The first 5 rows are patterns. Each new row is the sum of 2 different patterns, raised or lowered, with some noise. Before adding, each is slid sideways (what falls off one end comes back at the other) and multiplied by a number that may be negative. Names go in the order of the patterns.
Known rows, each followed by the names of its patterns:
[  2   7   3  -5   3  -2  -3 -17  10   5 -12   6   3  20 -17  -4  -1   7
 -13 -19   3 -11  -3   9  -6  16  -8  19  15  17  -1   9  12  15   1   7
   6  -1   4  20   0   7]  C
[-16 -17  14 -10  12 -12 -12  -4  -8  -9   5   9 -14  10 -12  10  18  11
  -1 -18   3   1 -20  -3 -17 -11  17  11  11  -1  -3 -14  12  -7   7  19
 -19 -10   7 -20  11   3]  S
[-15  17 -12   9 -18  19   7  -7  14  -6 -19 -18   6  14  -9 -11 -10   2
 -11 -18 -13  15  16  -7   6  -7 -20  -5  16 -17 -15  14 -10 -16   9  18
  -4  -7 -16  -6 -19  -7]  J
[ 12 -15  19  18 -16   1  -9 -12 -11  20  11  12  -8 -10   1  -7   2  10
  -6 -14 -15 -13 -10  10 -12 -11  11 -15  15   3 -15  17 -12   3 -15  19
   5 -18  -3  10 -16 -14]  U
[ -8  -9  17   0 -20  15  -5   9  -1   7  -2 -13   5   2 -14  11 -15   4
  -7  18  -3  -9  11 -18 -19  -6   9 -11  -9 -16 -11   7  18  15  10  12
   5  14   2 -13  -4   1]  W

New rows. What belongs after each?
[ -8  10 -15  -1   3 -15  -1 -24   1 -26 -20  -5   6 -18 -12  12 -24   5
 -27 -20  -4 -21  -3   0 -13 -17 -31 -16  -8  10 -16 -14  -2 -30 -19  -6
  10 -11 -11 -29 -10   3]  U W
[ -9  -2   6 -10  -8   5 -13 -11  -4  19  12  -3  19   3   3  11 -26  -6
 -25  -7 -17  12 -18  -3 -18 -20  10   1  -4  13 -25  -4   6  10 -19   7
  -7   6   4   3  16  -2]  C S
[-14  14 -21 -25   3 -12 -22  13  -9 -13  -4   3   2   3  17 -22 -35  -5
   9 -31 -16 -35 -22  19  23  21   5   9 -12  22  -6 -10   5 -17 -18  -6
  -2   5 -21  -3 -21  17]  S W
[-22  -2  11   4   0  17 -10  -9  20 -18  17 -18  -1   8 -25  12  -6  -4
 -10 -21  15  -7   4   6   2  -5  -5 -34 -27  15 -12   0  -8  -4 -14   3
  -5  13  15   0  13  -4]  U W
[ -9  -4   5 -20  28 -21   6  -5   4  16  -8  26 -20 -16   1   8   5   7
  -1 -19  12 -24 -30   5  12  23   5  15 -18 -21 -10  24  -6 -12  19 -10
 -18  15  28   9   7  -4]  J U
[ 17 -24  -1  25 -25  11 -12  12 -23  -4  22  -2 -14  20   4  -2  11 -17
 -29  13   4   0  19  22 -14 -17  -3  13  18   5   0 -16 -20   0   2   7
   2   7   0  11   8  -5]  U W
[-39 -30  12 -33  -8   9  -5 -24   6 -30   4 -33 -20 -20   5 -26   8 -10
  -2  13 -20  18  10  -7 -22 -18  12 -10 -32 -18 -19 -26  -3  -5  20  10
 -14 -11   2 -29  -2  32]  S J
[ -3   2 -33   8 -12  -1 -17 -11  13 -30  -4   6  14 -19 -31   1  -9  -1
  -4  -2  19  -2  -4 -11  10 -11   4  17   7 -18  11   8 -23   4  19 -13
 -18  -2   5   6  -3   5]  C J
[-20   8 -13  -5  25   4  -5 -23  22   6   3   3  -4   6   7  -7 -20   2
 -18  -2  21  17  -3  22  24  -8  19  19 -21 -21   1   0   7  16  15 -13
  23 -21  18 -10  19 -23]  J W
[ -8 -25  23  19   6  34  -3  -8  27  24 -23  23 -21  11  21  -7  19  10
   9 -20   8   8  14 -15  -4   2  -4  26 -14 -14  32   3  25  20  -3 -22
 -18  -6  12  19 -12   8]  S U
[-10  -9  16  36 -19   2   8   7   2  19  31  11  -4 -13  17 -22  10 -13
   5 -17  14   6  19  11  21  24  16   2 -23   2  10  -2   2  13   0   4
 -13 -22  39  29  -6  28]  S J
[-30  28 -23   9 -23   2  -3 -24 -14  15  -6 -29  18 -29  20  33  -7  -3
 -25  -7 -10  -1  10  -6 -17   8   8   0   2   5 -16   0 -20  -8   7 -14
 -19  -3 -11  -5  12 -18]  S U
[  8 -26 -20 -12   4   6   0   3 -16 -10   3  11   8  12  16 -10  17  10
   5   5 -19   8  10 -18  -4  13  18 -14 -10  29  20 -12  25  16 -18  18
 -28 -10  -4 -17  -3  14]  C U
[-30  29  17 -18  -6  -4   0 -13  26   9  -1  -7 -24   2 -24 -15  -7 -10
 -23 -26 -26 -13   3 -14 -14   5 -27  13  -5 -19   7 -17   4 -21  18   2
  -9 -11   3 -13 -19   6]  C U
[ 40  19  28   1  -8  18 -10  21   3  -9 -17  -8  -8  -9   9   0  -4  12
  -5  19  -2  -5  22  -2   4  -8  31  12 -10  12  33 -14  -9  32 -15  24
  14   8  14  -2 -11  11]  C U
[  2   0 -22  21  -9   1 -10  -1   7   4  -7 -22  14  -4 -23   4  16 -24
  -2  -1  -4  33  24 -12 -15  -3  -6 -27  15   0   4   9   0  10  -7  -1
  -2   8 -18  -6   3 -25]  S U
[  1  -5  -3   5  19   5   4  16  10  11  28   7 -21   9  13 -13   1  28
  -2 -26  16   2  21   6  20   3  -4  -9  11 -16  24 -24  -3   2   6   8
   8  22 -17 -23   3  16]  J W
[ -7 -33   0 -14 -22 -27 -36 -40 -22 -13 -17 -16 -23 -32 -19 -19 -18 -26
 -19 -30 -28 -28 -24  -8 -25 -23  -5 -10 -13 -20 -19 -11 -28 -29 -15   0
 -12 -37  -8   1 -30 -16]  C U
[ 0 17 36  0 35 16 16 52  1 52 35 54  7 29 52 41 15 43 40 15 40 23  7 46
 24 37 40 28 10 11 10 14 41 27 20 27 19 49 21 33 34 40]  C U
[-18   5  10  22  21  31 -13  28  12 -20  46   6  -2  37 -16  18  21  40
 -22  15  14  23   8  31  27   7  17 -18   6  12  22   6   0   9  -8  17
  -3  17  38  12  33  18]  S U
[  7   6   8  -3 -12 -27 -26 -14 -17 -17   4   4 -18   2   7  -9 -15   0
  -1 -32  -2 -13   5  -7   5   7  -2 -21   9 -21  12 -18  -9 -18 -13   2
  -6  18   5 -10  -7   9]  J W
[ 10 -12   1   5  -7   3  -6 -12   9  -3 -18 -22  -2 -19   1  13 -13  17
 -16  24  22  20  -4  -5   9  10 -12   5  -9 -11  11  20   7   8   1  -8
  11 -10   4  10 -14 -23]  C S
[-20   6   3 -44 -21 -16 -17 -19 -12  -3  -9 -18   0   0   8 -17   3 -29
   8 -19 -29   1 -39 -11   9 -17  -9 -27   2 -25 -10  -3  -7 -10   8 -12
 -32  -1 -35 -25  11 -12]  J U
[-10  17  32  -1   2  27  -7  29  -1   3 -15  35 -12  12   1 -15   9   9
  10   9   8   2  25   5  18  34  33  15 -20   2  14 -16   7   5   1  15
  30  29  -1  10   2  17]  S J
[-17 -18 -17 -33   8 -35   2 -40  -8 -18 -15  -2 -26 -39 -27  -6  -3 -16
 -23 -34  -6 -23 -28 -26   0   8 -19  -4 -18 -16 -21   3 -15 -29   0 -34
 -11   2  10 -21  -6  -9]  C J
[ -2   9 -15  -1  23  21  12   5   2 -12  12  10   6  21 -12   0   9 -19
  12   1 -15 -26  16  -3   1  -4  -6  15 -20  -9   4  11 -23  -5  -5   2
  13  17  -2  -1  -5  16]  C S
[ 13  19   0  -6   2  -7 -11  -1 -23   2   3  16   4  17   0 -18  22 -20
  -9  11  -3 -14   0 -26   3  12   3   3  21   5  15   3  -6 -11  -8  -2
   0   3   7  11 -27  24]  S W
[-12 -14  22  22   6   1  -6  -4  -3 -10  13 -20 -19 -26 -14 -17   0 -20
 -11   8 -15  12  -2 -28  13 -12   1 -19  15   6 -18  -3   8  -3 -21   4
  -7  11  10 -28  13  -7]  C U
[-12  17 -13 -33 -35   1 -16  -9  -4  -3 -25   6   9 -18 -12   9 -18 -22
 -10  -2  10  -1  13   3  22 -26   0   2   6 -26 -28  17 -15  -2   5  22
  10 -21  16   9  -6   1]  C J
[  2  -6 -29  -4 -32 -25  -1  -8   9   8   1 -18 -12 -31  -1  15 -16   2
 -17 -17  -5   3  13  -2   0  -4  -1  12 -17   8 -32  -6  11 -27  17   3
   9 -30  -5  13   6 -10]  U W
[-18 -27  -4 -26 -23  -4   3  -9 -15 -37  -9 -27 -17 -30   7 -14  -4 -21
  14  11 -20   2  -2 -29 -25 -17  18  -9 -17 -23   5  -2 -25 -11  11   0
  -7  -9  -4 -36 -23  -8]  C J
[  0  -1 -14 -25  -5  26   5  -1  -1 -18 -17 -23  15 -37 -33  -9 -13 -25
  -7  -3  -9 -18 -24  -7 -26 -30 -18   2 -16  -4 -21  14  -2 -11   6   5
 -30 -26  10  -3 -20 -33]  C J
[ 25  26  12  18  15 -17   4   0  13  -8   4   0   8 -10  -1   1  19  28
   4   5   8 -11   8  20  -3   4  23   7   2  32  19   4  20  -6   4 -15
  23   4  28  -1  31  15]  C J
[ 13  15   0  11  11   4  21 -14  35   8  17 -11  19  30  -4  32  27   9
   5   8  23   9   8 -11  -6 -12 -12 -14   6 -10   2  21   7  -6  15  14
  -8   0  24  -1   9   4]  C W
[  0 -29  -3 -21   7   4  15  -3  13   5 -13  22 -10 -11   1  -9   4   3
 -23   1   1 -16 -20   3   5  23 -14  -3  -5 -21  -8  18  -4 -15  18 -16
  -1  23  25  -2 -14 -10]  S J
[-21  -3  -4  12   3 -13   0  11   3  24   7 -32 -25 -25  -9   9   4 -26
  17 -22  -4  20  -5   8   6 -13 -17  34  17 -31   4  -5  -8  -3  15  -7
  25   8 -26  15 -19  -2]  S U
[-24  10  12  -7  13 -16   2  12  12 -10   7 -19  15  14   4   5  11   1
  -6  15  -2  27 -12 -17   1  -1  19 -14  14  24   7  14  24   2  -6   2
   9  -1  19 -16  16 -14]  C S
[ 10 -17   0  -7 -24 -18   8   2 -21 -29 -23  -9  -7 -28 -22  16  -2   1
   5 -24  -6 -22  10 -33  -3  10 -28 -19  11  -4 -21   3 -32  10  -6 -21
 -17   1 -21  -7  -5  18]  J U
[  2  -7  22  27  -8 -17 -26 -14 -31  -7 -24  15   2  11 -15  21  15 -22
  12  16 -29  -8  -3  15 -16  -5   4  -2  -9   0 -21  24  13  -2  -7  -2
 -10 -13  31   4  -6   1]  J W
[-37 -18  21  -9  -6 -16  -4 -43 -26 -33  15 -11   2 -19   6 -12  -8  18
  -1 -14 -16 -12  17  -5 -29  -4 -21 -21 -10 -36  16   1  -4 -16 -14  -9
  -8   0  -8 -10  -7  -5]  J U
[ 13  27  -4  24   3  18  11  33  14   1  22  20   2  10  26  27  -7  10
  34  25  28  41  23  -2  29   7  38   5  -5 -18   0  -6  -7  -4   2   5
  20  21   9   2  23  -6]  C W
[  0  -2   6  -2 -13 -20  -7  -3  -9  -3   0 -25  -5 -20  -8 -14 -16  -7
  -5  -3  19  -1 -28  13  -7  10 -12   5 -16 -30 -14 -10 -24 -29   0  -8
  12   8 -10   0 -30 -15]  U W
[  0  -6  11  11   8  -1  12   6  10   9  -4  15  -8   8   3   0  12 -11
  19  13  -4 -10   3  -1  -7  15  -2 -25  -7  -7   7 -24 -20  -5  13 -11
 -21   3  -8 -18   6   7]  C W
[ 20  -4   0   1  -7  -2   1  14  -1   2 -26  -7  -7 -10  11   5  -6 -24
 -29  -6  13  -5 -19  16  -4  22 -15 -31  17 -19   5  -4  17 -11  -5   5
  -4 -12  -9   3 -29  17]  J U
[  5  29   0 -11  39   0   7 -12   6  23  -4  -5   9  23 -12   8  -8  34
  43  19  20 -14  -3  11   4  -3 -22  15  19  12  33  26   7  -6  11   3
   2  25 -18  21   7  -1]  S J
[ 13   5  20 -11 -19   6 -24 -18   1   3 -24 -21 -26 -19  11   3   0  18
  -2  15   9 -13   1 -17   3 -18   5  17 -21 -19  19 -22  -7   9 -10  11
   4 -10   2 -21  -1 -25]  U W
